There are 5 ways to turn a row about zero (a turn may also mirror it). The second row of each pair is the first, turned, with some noise. The first 35 pairs use one turn. New pairs use 2 turns, one after the other, and a turn may come again.
Some pairs, each with its turns in order after it:
[ 16.5  -4.9 -25.5  -8.7  -3.8   7.2]
[10.3 -2.0  5.7  2.1 -6.7 29.6] => V

[-32.0   5.6 -15.5  -6.6  24.1 -28.6]
[-50.0   0.1 -10.0  -4.6   0.8   7.8] => V

[-25.2 -27.4  26.2 -14.4  28.6 -20.2]
[  4.8 -15.4  13.4   4.8  23.2 -49.2] => D

[  1.1 -24.2 -15.7  32.6  25.8  37.4]
[ 28.8   2.9 -18.0 -14.5 -33.7  37.4] => T

[ 16.8  36.0  -2.4   0.6 -32.0   8.2]
[ 20.4  -9.1  38.9  16.3  15.5 -10.8] => T

[-11.0  38.6  31.5  11.1 -38.2  19.3]
[ 16.1 -46.5  29.5  18.5  -8.0 -27.9] => T

[ 22.2   6.7  -1.6 -16.2  -9.8  20.6]
[ 26.2  -8.2   2.4  19.9 -10.0   9.6] => V

[  0.9   9.4  -4.2  18.5  15.4 -13.8]
[15.7 -5.1 -9.6 -3.9 23.5 -3.3] => C

[ -8.0  11.1  21.7 -23.0   0.0  22.8]
[ -1.1  19.8  28.5  11.9 -14.7 -13.1] => C

[ 9.1 38.6  8.8 18.5 -8.2 31.1]
[ -6.0 -24.9 -30.1  -2.4 -19.1  33.5] => D

[ 16.3 -19.5  -9.2  -4.0  33.1  -9.1]
[ 15.8  -0.5 -17.1 -33.7  -5.2 -10.8] => C

[ -2.6  27.4 -21.8  35.7  35.0  33.6]
[ -8.4  57.2  22.0  12.4 -28.9   2.4] => V

[-21.1   2.1 -27.9 -34.4  -6.0  37.8]
[ 47.4  27.8  -5.2 -14.4 -10.8 -19.2] => K

[-7.2 -5.6 -3.2 36.4 19.9 17.4]
[  9.6 -16.1  25.4   8.5  29.3  -5.8] => K

[  0.1  35.7 -15.5  17.2 -29.8  -6.1]
[-14.1 -13.4  16.3  16.7  34.5  24.9] => C

[-31.3  -7.0  24.5 -31.8  26.8  34.9]
[-24.2 -20.1  32.9  42.8  -0.9 -26.1] => V

[-8.2  5.2 -6.4 25.6 19.5  8.2]
[  3.3 -14.2  15.2   3.9  24.6 -13.7] => K

[ 26.0  25.0  16.2   4.5  -6.1 -25.9]
[-37.1   1.2 -20.3  21.8   0.5   0.6] => K

[ 33.5   0.2 -14.5   6.7   3.0  37.6]
[ 45.3   8.0  10.4 -17.2   2.8  16.5] => T

[-16.6  29.8 -13.5  19.9  31.2 -15.2]
[-22.2  20.2  26.0   3.2 -37.8   3.7] => T

[ -5.7  33.1  24.4 -38.0  25.8 -15.9]
[-49.0 -32.9   5.3 -10.5  17.5 -15.6] => D

[-26.8  17.3  30.4  34.7  37.6 -32.6]
[ 57.8   4.1 -19.5  26.5  29.9 -19.7] => C

[ 12.5 -18.0  27.3 -33.6 -29.9  14.7]
[ 19.9 -23.0 -22.4  -6.8  37.5 -26.4] => T

[ 12.6  10.3 -10.4  23.0  33.5   0.5]
[-9.7 40.9  1.0  8.7  6.1 10.9] => V

[ 19.8 -13.3  28.8  28.5 -35.7  13.8]
[-25.4  35.5 -24.9  25.5  -1.0  27.1] => C

[  1.0 -13.5 -15.9  25.3  31.6  23.7]
[ 11.2  -2.8  42.4   4.1  20.6 -15.8] => K

[-26.2  -4.3 -13.2 -13.7  34.4  31.7]
[ 40.4  -7.5  21.3  -4.2  -6.1 -34.8] => K

[-30.7  17.1 -16.2   7.6 -15.5  -7.1]
[-11.9   2.8   2.6  38.6 -11.7   7.5] => D

[  9.7   5.3 -20.8  -7.2  20.9 -35.3]
[-34.5   1.1   2.4 -20.0  -5.9 -25.6] => K

[ 34.1  15.4  14.7   7.4 -10.0  11.1]
[ -3.8  -2.1 -22.2 -29.8 -17.0  15.0] => D

[ 12.8  23.3  26.0  -9.0  29.8 -16.7]
[43.3 21.3 13.9 -9.3  8.2  1.7] => C

[14.2 11.7  8.1  1.9  1.3 -1.8]
[ -8.9  -2.6 -12.1 -11.4  -2.1   2.3] => D

[  0.4  -4.0  -8.2   8.1 -17.5 -38.2]
[-12.8  34.4  -2.2   9.2 -10.4 -16.3] => D

[ 33.5 -36.9 -13.9  38.5 -31.5 -28.9]
[-11.6 -17.8   4.1   6.6  40.0  62.7] => T

[-24.0 -31.1  24.4   8.4  -4.4   5.4]
[ -5.1 -14.2  25.8 -14.0  15.2 -29.5] => V

New pairs, each followed by its turns in order:
[ 16.0  37.6 -33.0 -30.3  26.0 -33.0]
[44.5 11.6 39.2 32.2 26.1  4.1] => T C

[-26.7  33.1 -28.0 -33.5  26.2  30.8]
[-46.4  32.5 -29.0  -3.4 -33.0   6.7] => T D

[  8.6 -22.2  24.6   6.8  35.3 -22.6]
[-11.3  -9.4  14.5 -36.5  11.0  32.3] => C C

[  1.6  -6.1   2.9  11.1 -28.2  -2.4]
[ -7.9  10.2  16.8 -22.0   2.2  -0.2] => V D

[ 23.0   1.5 -19.9  12.0  21.8  29.0]
[ -4.4  21.6 -29.5   8.4  14.7 -28.1] => K V

[-37.4   1.8  32.1 -10.7 -22.3   9.2]
[  2.2 -32.4 -45.4  -2.2  -5.7  12.2] => T C

[ 31.4  13.9 -36.6  -8.1 -16.1  32.8]
[ 53.2 -10.4  -5.8  -7.6 -11.3 -26.8] => D T

[ 30.8  -1.8  28.1 -22.1  32.3 -27.5]
[ 11.3   6.8   5.4  35.4 -43.7 -22.3] => K D

[-17.5 -37.5  14.1  31.8  33.8 -31.2]
[  9.6  14.9  -9.5 -19.4  -0.2  65.4] => C V

[ -2.9 -31.6  36.0  -9.7 -38.6  34.9]
[ -0.8  36.0 -25.9 -20.6  22.2  47.3] => T T

[ 31.8   4.7 -25.2 -32.1 -36.1 -27.3]
[-37.3 -15.6  19.0  36.7 -11.7  36.6] => K D

[ 17.8 -27.8 -14.3  32.0  20.5   0.4]
[-26.4  -8.1  -0.4   6.2 -13.8  41.5] => C V

[ 38.3 -36.5 -25.6  26.9 -12.2 -30.6]
[ 13.3   3.4  58.1 -15.9  34.9  21.2] => D C

[ -2.9  14.5   7.4   5.7 -26.3   5.3]
[ 13.3  11.0 -13.8  -7.4  11.7  21.8] => D K

[ 14.1 -25.2 -23.0  28.7  -1.2  13.1]
[  6.5   6.9  -9.3  38.1 -26.2  -7.4] => V K

[ -2.4  15.6 -30.8 -19.2 -32.8  11.2]
[  1.6 -11.6  35.6 -25.9  25.8  11.2] => K C

[  7.1  26.3 -26.6 -23.8  18.4  13.3]
[ 10.5  10.8 -45.2  11.1  -8.0  -5.3] => T V

[ -4.4  32.9 -15.0  20.3 -27.9  28.9]
[-20.1  19.8   6.9 -14.3 -45.8  12.7] => V D

[-10.7 -21.2   8.8  36.4 -17.4 -13.6]
[ 17.8  14.9 -31.5 -20.4  -9.1  18.5] => D V

[-13.6  19.0  -4.7  19.6 -34.2 -11.6]
[ 37.4 -11.8 -19.7  12.3  12.7  -1.0] => C D

[ -0.5  -9.3 -22.6  17.6   3.5 -12.3]
[ 22.8  -9.4   4.9   7.5 -18.8  -5.3] => T T

[-27.8  28.8   6.3  21.1   8.5  21.4]
[-29.7  -8.6 -37.8  -4.5   7.9 -11.7] => D C

[-33.0  11.9  -1.7  -2.9   6.9 -29.4]
[  2.7   8.2 -24.9  32.2   1.4 -21.2] => D D

[-30.8 -31.2 -12.9  28.5  16.9  -0.8]
[ 14.2  -4.7  27.7 -21.4 -40.9   6.5] => T V

[ 20.6   2.6  20.0 -30.4 -15.1 -18.2]
[-18.4  -4.8 -15.1  18.3  10.3 -35.7] => D T

[-17.3 -29.6 -19.9 -19.3   4.4  -9.8]
[-20.9 -26.6  -0.5  30.5  -5.5  -0.8] => D K

[  8.9 -31.7  12.5 -12.8  32.7 -21.9]
[  4.6  35.1 -11.4  24.1 -10.7 -28.8] => T T

[-29.2 -30.4   2.1  23.8  30.2  18.3]
[  0.0 -46.8 -23.7  16.6 -20.0  -5.6] => V K

[ 30.5 -10.4 -18.4 -29.8  32.2  25.7]
[-36.8   0.2 -26.2  -5.5 -39.7 -20.0] => K D

[ 17.0  15.9 -10.9 -21.8  -2.7 -13.8]
[-9.7  7.7 13.5 30.7 -2.5 -9.4] => K T

[ -2.4  12.7 -20.2  -6.4   2.0  33.8]
[  1.0 -34.1 -14.6  -6.3 -17.5  -4.1] => C K

[-34.0  37.2   2.4  -5.8 -37.5  38.1]
[-33.9 -49.9  -2.0  -5.3 -41.0   6.4] => C T

[  4.7 -35.6  25.9   5.0  13.0  23.1]
[-27.2 -30.0  13.9  24.7 -13.0  -3.1] => V K

[-25.4 -23.8 -35.6  -0.7  34.1  25.6]
[-49.2  19.8 -20.8  16.4  26.3  -1.4] => C T

